The rows of a group lie close to one hidden flat surface of 11 dimensions, which passes through zero. Surfaces can cross.
Some rows, each with its group after it:
[ -3  16   7  -3  32  -6  26   9   5 -15   4  20   2 -20 -18 -21   9  12
 -17  17  -3  -8  -9 -11  -3] | lol
[ -8 -26  -6  15   4  -6 -15  -2 -14  -8 -12  -3 -22  11 -19  22  -9 -18
   7   1  -3 -14   8   7   9] | mip
[-13  16   3 -12  15 -10 -11  -6  16  -4 -23   3   2  -8  -2 -27   9  -3
   1  14 -13 -12 -15  -3 -10] | tifun
[-23 -39 -16   8  10 -22  -7   0  21  -8   5  -9  -8  20   0 -14 -19  -6
  -2   6   9   2  16  -9 -24] | zovut
[ -3  -4  11  19  -6  -8   1  24   1 -13  15   7 -13 -10 -19   1   3  14
 -16   5   0  -8  -2   4   8] | mip
[  3  -9   2 -14  -1  -2   8   3  26   0 -19   6  -4 -25   2   0  17  -2
  -6   5 -19  -6 -12   2   7] | vazu
[  7 -10   3   2   3  -1   0  -5  -6 -10  -5   4  -3  -5  -6  15  -8 -12
   1   1  -4  -1   6   8  15] | mip
[-10  -9  10   4  14  -2   2  33  15  10   9   4  -5   3  18 -33 -24  -7
   5  13   2   1 -24  -2  -8] | lol
[  9 -10  -4 -34  24  -9   5 -24  25  -7  -7  10  10 -33  15  -3  26   1
   1  19   7 -14 -12 -15  -9] | zovut
[  9 -29 -16 -14  -6 -13  -8 -22  32 -17   4   2   3 -19   8   2   8   7
 -10   2  -3  -1  18 -18   4] | vazu
[  2   3   8  11  -2   3 -14  -5   3  11 -10   3  21   0 -12   1  23   4
   2   8 -12 -11  -6  -4  -2] | zovut
[  6  -5   2  17  -2  -5 -28 -25   6 -14 -12   6  21  10 -16  10   8  -7
   2  -1 -17 -12  14   5  10] | lol
[  1  17  18  23   1  -8 -15  16 -14  -9   9   5  -7  10  -5 -20 -24   2
   4  -3  10   1  -1  12   1] | tifun
[  7  -1  -5   1   5  15   6   2   3  11  -4   3   8  23  16  -2 -19 -14
  -2  -8   4   4 -15  24   4] | dav
[  1 -29  -7   5   3   3  -8  -7 -13 -14  26  -4 -10   7   5  35 -19 -12
  15  -8  19  -1  22  -8  11] | lol
[  0   4   4   6  -7  -5 -26  -6  14 -13  -3   2   7  -3  -2  -8   0   3
  -2   0 -10  -9  -2   1   6] | dav
[ 16   4   9   8 -18   7  11   7   1  10 -12   6  11  -4  -2   3   9  -6
  -6  -2 -21   9  -5  19  18] | zovut
[ -3   5  -3  -5   2 -10   6   5 -18  -2   1  -4 -14   4   5  -2  -7 -11
   7   2   8   8   0   5  -1] | dav
[-10 -24   6   8  34  -8   3   5  -9 -24  20   9 -12  -8 -15  19  -7 -14
   7  18  13 -20   3 -12   4] | mip
[ -7  30   8 -17  12   3  13  -8 -38  18 -51  -8 -21  -5 -18   7   5 -15
  15   0  -2  -5 -13  21  -9] | vazu
[ 11  16   4  -9  -3  -8  18  12  -8   4  -5   3 -17 -15   3 -21  -4  11
 -11  -1  11  11  -9   9  -1] | vazu
[ 12  25  13 -15  -1   7   6 -23 -24  -5  -6  -2  -4 -19 -10  23  15  11
   5 -11  14  -2   9   4  -1] | tifun
[-19 -12   2   3  18   2  -2 -14  -3  -6  -5  -4  14  19  -3  10 -18 -24
  19   6   1   2  16  -2 -11] | vazu
[  0 -18  10   8 -15  10  -2   5  22  -1  12   1  15  -2   4  22   9  -3
   1  -6 -11   0   5   3  11] | lol
[ -3  15  -4  -9 -15   7  -8 -12  21  16 -15  -5  31   7  11  -9  21   0
  -2   0 -21   4 -10   4  -8] | lol
[ -1 -31 -16  25  -3   0 -11  16  -7   7   7  -2 -13  13 -11  -9 -22  11
  -5   3  -2  -4  10 -24   1] | tifun
[-10   0  37  -3  30  18  21  19   0   9  -8  10  -7 -19 -11  10  -2  -3
  17   6   7 -19 -17   8  -5] | dav
[  8  -8  -6   2  12  22  14 -24 -14   0 -12   6  32  11  -8  29 -11 -24
   9   2 -17   7  18   0  14] | dav
[ 20  18  16  -4  -6   9  13  -1 -11   7   2   4   4  -4  19  -7 -13   1
  10 -11  14  19   2  11   2] | mip
[ 10 -17  -4 -14  10  -1  -5  -8   9  -7  -5   7 -18  -9  13  12  -2 -13
   8  -3   4 -10  -5   6  13] | tifun
[  9  -1   7   2  10  10  -4  -4 -12 -11  12   5   8  11  17  10 -35 -23
  17  -4  13   5   5  11  14] | mip
[  6  10  14 -18  26 -15 -18  -2   1 -19  -3  12 -32 -21  15 -16 -10   3
  13   1  26 -22 -16   4   0] | tifun
[  7  -8 -20 -20   4  11   8   5  -2  13 -27   3 -14  -5  17   8   4 -30
   6   2 -27  -5 -26   8  28] | zovut
[ -4 -14  -2  -7   5  -5   5   8   8   3   7  -2 -17   3  11  11   3  -8
   3  -4   9  -3  -8  10  -2] | lol
[  5   1   8  17 -27   7 -18   0  12 -14  21  -1  15   1  -5  14   5  14
 -12 -14  -7  -2  11   6  16] | mip
[ 15  23 -22 -13   0   3  14 -16 -28  17 -36  -1   6  -3  -3 -18  -1  -4
  -4   7 -14  16  -2  -9   5] | vazu
[ -9  12  -5  -7   6  -4   3   5  -9   7  12  -6  -9   8   4  -6   6  11
   2  -1  21   1  -5  -9 -16] | dav
[ -3 -26 -19 -31  25  -1  17 -10  18   1  -8   2  -7  -8  19   7   3 -17
   5   8   5  -4  -8  -6  -2] | dav
[ 10 -17   0   5  -5  -4   1 -10  -8  10 -34  -2  -7   7  -8  20   5 -28
   7   1 -11   2   1  26   8] | zovut
[ 15 -19  21  -2   4 -14  11   9  -6 -20   5   7 -33 -25   7  10 -22 -15
   7   0  19   5   7  22  17] | tifun
[ -3  14   1  -4   7  -6  -2  -6  -5  -8 -18   5   8 -12  -9 -16  -3  -8
   2  14 -17   2  -1  -8   4] | dav
[  1   1   9   1 -21   2 -30   2  12  17 -22 -10   4  -7   9 -26  -6   6
  10   0 -14  -1  -9  -5  -7] | lol
[  5 -23  -9  -7  -3   1  32  12  25  13  -8   6   3 -20  -4 -11  14  10
 -16  10 -17   8   1 -15  -2] | dav
[-10  14 -20 -10 -25  16  -3   4  11   7   3  -9   3   3   2  10  19  13
 -10 -15 -26  -1  -6  -9  13] | zovut
[  4  11  -7  -2   4  15  12  -5 -21  12  -8  -1   9   3  -8   4  -2   4
   0   1  -3   5   0  -8   1] | tifun
[  7   4   3 -15 -12  -2  12   6  -6   5 -11  -4 -25 -23  -1   1   4  11
  -3  -7   6   6  -1   3   2] | lol
[ -9  10  -3 -15   0   4   3  -1 -15   7 -12 -10 -16 -14 -11   1   4  14
   4   0   3  -3   0 -17 -10] | lol
[-12  -4   2   6  -1 -21  -7  12   0 -19  23  -1  -1  -5   9  -8  -3 -13
   6  17  -6  10   7 -14   6] | dav
[ 30  -2  13  34 -18 -15 -15   4   5 -26  17  19   3 -11 -16 -21 -14  28
 -20  -3   0   4  22   0  18] | lol
[  2 -18  14   2  14 -13  12  13  -9 -10   6   7 -27 -28  -9   1  -8   4
   8  10  12  -6   9 -16   2] | dav
[  8   8 -10  -4  -6  13  -2   9 -13   9   5   1  -7   6  12   9   1  -7
   4  -7  -5  -1 -13   4  22] | zovut
[ 12  -5  -2   9  -1   4 -18   5 -10  15  10   1   1  12  14   9  13  -5
   8   1   5 -12 -20   1   8] | zovut
[ -5 -12  11   2   1   3  12   6  16   1 -24   8   1 -15 -19  16  18 -12
  -3   4 -31  -9  -4  14  12] | lol
[  2   3   9   1   3  11   1  11  -6  11 -18   6  -6  -6  -2   9   3 -16
   9   4 -19  -9 -18  12  18] | zovut
[ -8  46   8 -17   8  16  37   8 -13  22 -17  -3  22   3   3 -16   7  -8
   1   6  -5  20 -19  16 -13] | vazu
[-14  -2   6   5  -7 -28 -28 -17  12 -25 -16  -9   2   3  -9  -1   6 -16
   4   8  -9  -4  16  11  -6] | tifun
[-13  35  10   4   0  19  -8   5  -4 -29   2   4  24  -8 -21  12  -6  -7
 -17   6 -24 -13 -14  20  26] | mip
[ 13 -10  14   3  -8   0  -9  -9  -2 -16  10   3  -8 -21 -10  20   6  17
   2  -9   9 -10  16  -6   9] | tifun
[ -8   4  19   6  18   8  -2   7  -2  -7  15   7   9  -2  -1   2 -10  -4
  12   8   8  -8  -3  -6  -2] | tifun
[  1 -24 -21  -1 -29 -11  12   6  14  20 -26 -14 -18  16   4   2   6 -15
 -11  -9 -17  18   1  26   2] | vazu
[ -2 -12 -15   5   7 -10 -14   7   7 -11  13   3  -8   5   5 -16 -11   3
 -12   7   3  -8  -8  -9   4] | vazu
[  1   3  12   4  -3   3   0 -11   3  -1  10   1  21   2  -3  12  12   5
   2  -3   5   0   9   1  -7] | zovut
[  2   4   6  -3  -2  22  -5   8  -1   5  16   4   5   1  14  29  12  -9
  14  -7  -8 -10 -16   4  21] | zovut
[  4   2  -1 -13 -13  -2 -21 -21   1  -6   3 -10 -15  -8   5  21  17  16
   5 -19  18 -12   7   1  -5] | mip
[  4  10   6  22 -12   9   0  22  -6  12  16   2  10  11  -1 -10  -3  12
  -7  -1  -6   6  -8  -3   6] | vazu
[ 14 -12  14  23  13   8 -10  20 -23  -4  19  15  -8  -1   6  -2 -30  -6
  16   7   7  -8  -5 -10  22] | vazu
[-12  -6 -22  18  -1 -26  -3  18 -28   6  -7 -10 -26  21  -8 -27 -22 -11
  -1  10  -3  15   5 -11  -5] | dav
[  6 -11  -3   6 -13  -1 -21  -6 -10   9  -1  -8 -14  17   7   6 -11   1
  14 -16  11   0  13   3  -1] | mip
[ 22 -19   2   9 -12  10  12  17  -1  10 -11   9 -18  -7  -3   6 -11  -3
  -5 -10 -11   3  -2  13  24] | tifun
[ -7 -12 -14  13   3   0  13  -3  -5  -1 -20   1  16  12 -27  16   8 -25
 -13  15 -35   4   7   8  16] | mip
[-16  -6  12  13  24   1  37  10   0  15  14   8  27   5 -23  14  36  -2
   3  23  -9   1   2 -19 -21] | mip
[ -9  11 -29  -7  -6   4 -10   1  12   9  -1  -4  10  12   1  -2  29   5
 -20   5 -20 -13 -27   0   5] | vazu

New rows. What belongs after each?
[ 10  -3  -4   6  -7  -7 -15 -15 -10  10   0  -5   4  14  -4  11  17   4
   1  -2  11  -5   1   4 -10] | zovut
[-22   4   6  28  17   7  11  30 -17   5  13   2  -1  22 -20 -11 -17  -1
  -1  10  -3  -2  -4  -7  -6] | lol
[ 27  12 -31 -16  11  12  14  -9 -10  11 -11  11  -2   4  20 -24 -18   0
 -11  -3  -1  11 -15  -5  14] | tifun
[  8   4 -10  11   0  13  -2  26 -14  32  -9   6  -1   1   3 -21   4   1
   3  12 -21  -4 -28 -18  12] | vazu
[-10   7   7  -4  16  -9   7 -11   2 -18  -9   1   7  -4 -10 -15 -19  -3
   1   7   5   4  14   1 -12] | vazu
[ -5 -17  11  29 -13  -5 -30   0  -4 -14  11  -2   0   4 -20  16   0   2
   8  -1 -11 -11  22  -9   9] | dav
[  5  -5  -3  19  -6 -14  24  17 -17   9   6   2 -13   6 -15  -7   6  10
 -15   3   5  15   8   3  -4] | mip
[ -3 -17  -7  13  -6  11   5   1  -2  -5  15   0  13  13  -3  21  -8 -10
   2  -3  -9   8  15  -4  13] | lol
[ -1   7  -1 -12  -9   3 -14  -3  17  10 -19  -3   1  -7  10 -19   2   7
   2  -4 -12  -5  -9  -3  -5] | mip
[-13   6   7 -18  31   2  27   0  11   0 -10   9  13 -23  -8  -8  20  -4
   1  26  -9  -9 -16 -16 -12] | mip
[-18 -15  12   8  -4   3 -25  15   3  11  -3 -11 -15   4  -1   2  -9  -2
  17   0  -1 -14  -8  -3  -8] | lol
[  5  -8  10   6  17  -3  -9   8  -7 -11   5   9 -18  -2   4  -2 -23  -9
  13   0  13 -12  -5   3   9] | tifun
[-15  19  13   8  -8  -3 -28  16 -15  17 -15 -14 -19  -2 -13 -28  -3  25
   8  -1   6 -12  -8 -13 -23] | lol
[-22  24  10   4  -3   7   4  20   8  11   8  -4  24  19  12  -9   8 -15
   3   5 -15   9 -20  12  -5] | dav
[ -6  12  -5  -2 -18  -2   1  -5  -1  14 -10 -12   2  10  -7  -2  18  12
  -5  -8  -2   7   5   4 -15] | vazu
[ 27 -20 -34 -14   3 -14   4 -20   0 -15  -3   6 -10   3  26  -8 -26 -22
  -6   0   7  18  11   6  20] | tifun
[-12   6   3  18  -1   1  -9   5 -10  -2  14  -3  15  17  -6   0  -3   0
   6   5  -4   3   8 -10  -3] | dav
[ -7 -16   7  -7   3   6 -17  -2  21  21  21  -8   6  18  36   3   4   1
  29 -13  20  -3  -1 -14 -23] | mip
[-17   1 -12   3  -1  -6 -34 -14  14 -20  -4  -2   2   4 -22  17  23   5
 -15   0 -13 -33  -8   2   7] | vazu
[-17   7   7 -13   9  -2   7   9  15  -8  -1   0 -10 -18  -5 -14  -1  12
  -2   5   0  -6  -4 -11 -11] | zovut
[ 14  11  16   2 -11  -2  -1  -5  -5 -20  18   7   9 -16   2   7  -2   8
  -1  -4   6   9  12   4  14] | dav
[ -4  -3   9  18 -13   7 -10  13   7   3  10  -2   8  11   0   2  -4   4
   1  -6  -7   1   1   7   2] | mip
[-28  -2  16   7  24  18   6  13  15   0 -13   6  28   2 -15   9   3 -29
   9  22 -36 -15 -20   6   7] | mip
[  1   4  -8 -13  17   3  25 -14 -12 -11 -10   2   9  11  13   9 -24 -38
   5   2   6  18   4  26   7] | vazu
[ 19   3  -6  -4  -5   9   2 -25   7 -17  10  10  32 -14   5  12   6   2
  -8   1 -11   5  13 -10  17] | vazu
[ 12  15  17 -12 -17   3  20   1  16  -8  -4   7   1 -26  -2  13  22   6
 -15 -10  -6   3  -6  30  11] | vazu
[ -7  14  -7 -13   6  -1  -2   0  -2   0   5  -4 -10  -6   4 -11   4  13
  -2   0   9  -7  -7 -12  -9] | zovut
[ 26   0  -1 -10  -2 -13   1 -11 -15 -22 -10   8 -26 -41 -12  -9 -14  20
  -8   0  10  -1  16 -16  13] | lol
[-20 -26  11   9  16 -14 -12   1  23 -30  16   1  -5   5  -4   1 -26  -9
   3   4  12  -8  16   5  -9] | vazu
[ -2 -18 -13 -17   3   4  23  -4   8   8  -1  -3   3  -7   8  12   7  -9
  -1   5  -2   8  -1  -5  -2] | tifun
[ 14   5  11  -7   0  -1  23  -2   0  -3  15   5  11 -13  16 -14 -15  10
   2  -1  19  24  17  -7  -9] | vazu
[ 16  15   5   7  -3  10  -1  -3 -14  -1  -9   6   7   4  -6  -6 -16   3
  -5  -9   4   4   3  13   9] | dav
[  0  -7   2  10  19  -5  -4   5 -15 -15  11   4  -7   7   2  -8 -35 -11
   8   6  15   1   6  -1   3] | vazu
[  9   1  -3   9   7  13  -1  -1 -14  14 -13   1 -10  15 -12  -8 -19  15
  -5 -13  15  -9  -1   6  -8] | dav
[  1   2  31  17  -2   0   3  25  -1  -4   9   8  -9 -15 -10  -6  -6  10
   3   3  -1  -5  -3   4   5] | dav
[ -6  29  -4 -16   6  -2   6  -1 -26  -6 -12  -7 -24  -6 -11   8   5   1
  -6  -3  12  -6 -14  20   0] | mip
[ -3 -12 -15  -3  15   3   4   2  14  -7   5   5  15  10  12  -4 -11 -23
  -3  12 -11  -1 -10  -2  10] | vazu
[  0 -19  -9  -5   7 -11   2 -10  10 -18   0   2  -1   2   5  -1 -18 -13
  -3   3   3   6  13   3   2] | vazu
[  0  15   7  -1  -8   8  -6   1 -22  17 -19  -9  -4   9   4  -1 -12  -9
  14  -6   2   6  -5  12  -3] | lol
[ -8   6  12  17   1  -4 -30 -10 -13 -13  -9  -1   0  -5 -30   4   2  13
   8   3  -8 -18  15 -17  -2] | dav
[ -7 -17  17   6  12 -18  -4  12  -5 -19  26  -1 -19  -9   2   1 -20  -2
   9   6  28  -2  11  -4  -7] | tifun
[ -5  23   7   1  -4  -6 -24   9   8  14 -13  -3   8  -1   5 -51  -5  19
  -1   7  -2  -3 -17 -11 -22] | lol
[ -2 -34  -9  -8  10 -22 -12 -10  13 -21  -2  -2 -17 -15   3   2  -7  -9
   3  10   6  -8   9 -10  -1] | tifun
[ 13  -8  -5   1  -7  -6  -9 -14 -11 -13 -11   1 -12 -20 -19   3  -3  13
  -5   0  -4  -4  20 -14   9] | lol
[ 22  -7   3 -14  25  -5   9 -21   1 -14   6  17  17 -21  15  -3  -7 -12
   5  15  13   2   0  -7   5] | zovut
[ 11 -12  13  -4  -7 -12   8   3  -2   9 -14   2 -30 -21  -9  10  16   8
   4  -5   5  -3   4   7  -3] | mip
[ -8  12  11  -4   2  10  10   6  12 -11  11   5  11 -17  -1  -5  -2  11
  -3   1  -6   2   1  -8   1] | zovut
[ 16  13  10   9 -22   3   2  15   0  12 -20   3   6  -5   5 -30 -15   0
  -8  -2 -16  18  -5  17   8] | lol
[-11  -1  -9  10  -3   5 -12  24   7   4  11   1  -6   7   4 -20 -11   9
  -5   3 -14  -5 -12 -17  10] | zovut
[  3  -1   9  -7  13  28  18  15  -3  18  10   7  -2 -12   2  13   6  12
   7  -3   7 -13 -17 -13   2] | tifun
[ -4  26   8   0  -7   1  -3 -19 -15  -3 -16  -8   8  -3 -23   0   7  15
   0  -4   0   5  19  -2 -14] | vazu
[  6 -11   5  -1   5   8 -18 -18  -6  -7 -10   1   2   2   2  20 -15 -17
  20  -5  -2  -7  10   2  11] | mip
[  3   1  -4 -15  -5 -18  16   2  -2  -8  13  -3 -14 -21   9   1  15   3
  -2   5   7  11   4  -8   0] | dav
[  1   7   3 -23   5 -11   3  -9  13 -12  11   0  -3 -17  14  -1  13   6
  -1   1  15  -2  -4   0  -9] | tifun
[ 24  14  -7  -8 -13   3 -14 -18 -23   0  12   0 -10 -14   0  18  22  23
  -2 -12  14  -8   3 -12  11] | vazu
[ 10  16 -16  -3  15  12  10 -17 -20   7  -6   3  16   9  -7 -20 -18  15
  -9   1  11   6   6 -18 -11] | dav
[  9  30   5  12  -8  17  -8   6 -29   4  16   2  11  11  -7  17  11   7
  -2  -8   0  -6 -14  10  16] | vazu
[ 11  17  14   0   0  11 -18   4  -4   8 -13   8 -22  -4  -2   5  11  10
   7 -18   1 -25 -21  18  11] | tifun
[  0  11  -9  -7 -10   1  17   5  -7   7   0  -6  -7   7   0  11   9  -5
 -11  -7   1   9  -7  22   5] | mip
[-11   1 -10  -1   1   4  11   7  -1  11  20  -8   0  32  16  16   7 -12
   2  -8  14   5  -9  14 -10] | lol
[-18   4   0   7  -5   7 -29  -5  32  -2  20  -4  35   7  -1 -12  18  27
  -3   3 -11 -14   2 -34 -15] | mip
[  2 -12  -7   4  -8 -13  11   3  10   8  10   0   0  -2  -5  -8  24  20
 -12   4   2   6   6 -15 -14] | mip
[ -6  13   6  -4   6   3 -18 -17  -9  -3 -12  -4   8  -7 -14   3   5   8
   9   2  -2 -13   4 -14  -9] | lol
[ -3   5   1   1  -8   4 -25 -14  12  -4  17  -4  10   7   2  11  15  22
  -2 -12  14 -13   2  -6 -10] | dav
[  3   7   4  15   3   0 -13  -3 -22 -15  -1   3  -2  -1 -17   0 -19   2
   0   1   1  -5  10   0  10] | mip
[ -5 -18  -8 -13  -2  12  22  -8   7   5  16  -7  18  -4   4  28  14  -2
   0   2   1   9  11 -14  -4] | tifun
[  6  10 -24  -1 -18  -4  -1   6   9   9  -9  -1   0   1  -1 -22  17  16
 -27   1 -16   4 -14  -2   4] | vazu
[  2 -18   9  -1   2   3  -2 -10  19 -20  26   5  17 -13   8  21   5  -2
   4   3   4  -3  12  -8   7] | tifun
[ 16 -15  27   1 -12   2  23   8   9   5   1   6   0 -18   9   9  -5  -4
  10  -9   4  18  16  12   3] | vazu
[ -4 -11  -8  13   2   5 -12  -9  -9  14 -32  -4  11  21  -9  -4 -15 -24
  14   2 -25   3   7   0   1] | mip
[-13 -15 -15 -13  -4 -28  -4 -35   1 -21 -20 -15   9  -3  -8  11   3 -29
   1  16  -8  14  28   3  -8] | tifun
[ -3   3   3 -19   6   5  30  13   7   1   1   3  -8 -33  -1  -5   7  12
  -6   9  -1   2  -8 -14   0] | lol
[  0 -18   0   6  -6   4  -9   1   7   1 -10  -1   2   1   2   6  -9 -13
   7   1 -12  -1   3   2   9] | lol
[-11  14  13  17   5   6   1   6 -19  -9  -4   2   7   1 -34  16   3  -3
  -3   8 -14 -10   2   8   8] | mip
[-14  -5  20  -3 -16  -8  10   0  40 -13  18  -2  34 -11  10  10  25  -7
  -6   6 -12  13   7  12  -5] | tifun
[  0   1  27 -20  12  -3   5 -16   7 -11  -3   3  -3 -37  -4   8  11  14
  17   0  18  -7  15 -16 -17] | vazu
[-14 -13  19  -4   5   7  -6  12  24  -2  17   1  -2  -5  13  19  10  -7
  11  -3   4 -16 -13   7   0] | mip
[ -3   5 -17 -11 -15  -6   6 -28  -4   0 -19 -16  17   7  -7  19  18 -13
  -4  -2 -13  15  18   7  -5] | tifun
[ -1 -22 -10  18  13   8 -14  -1 -14   1  -9   3  -1   9 -15   2 -23  -6
   9   7 -10 -12   8 -21   7] | tifun
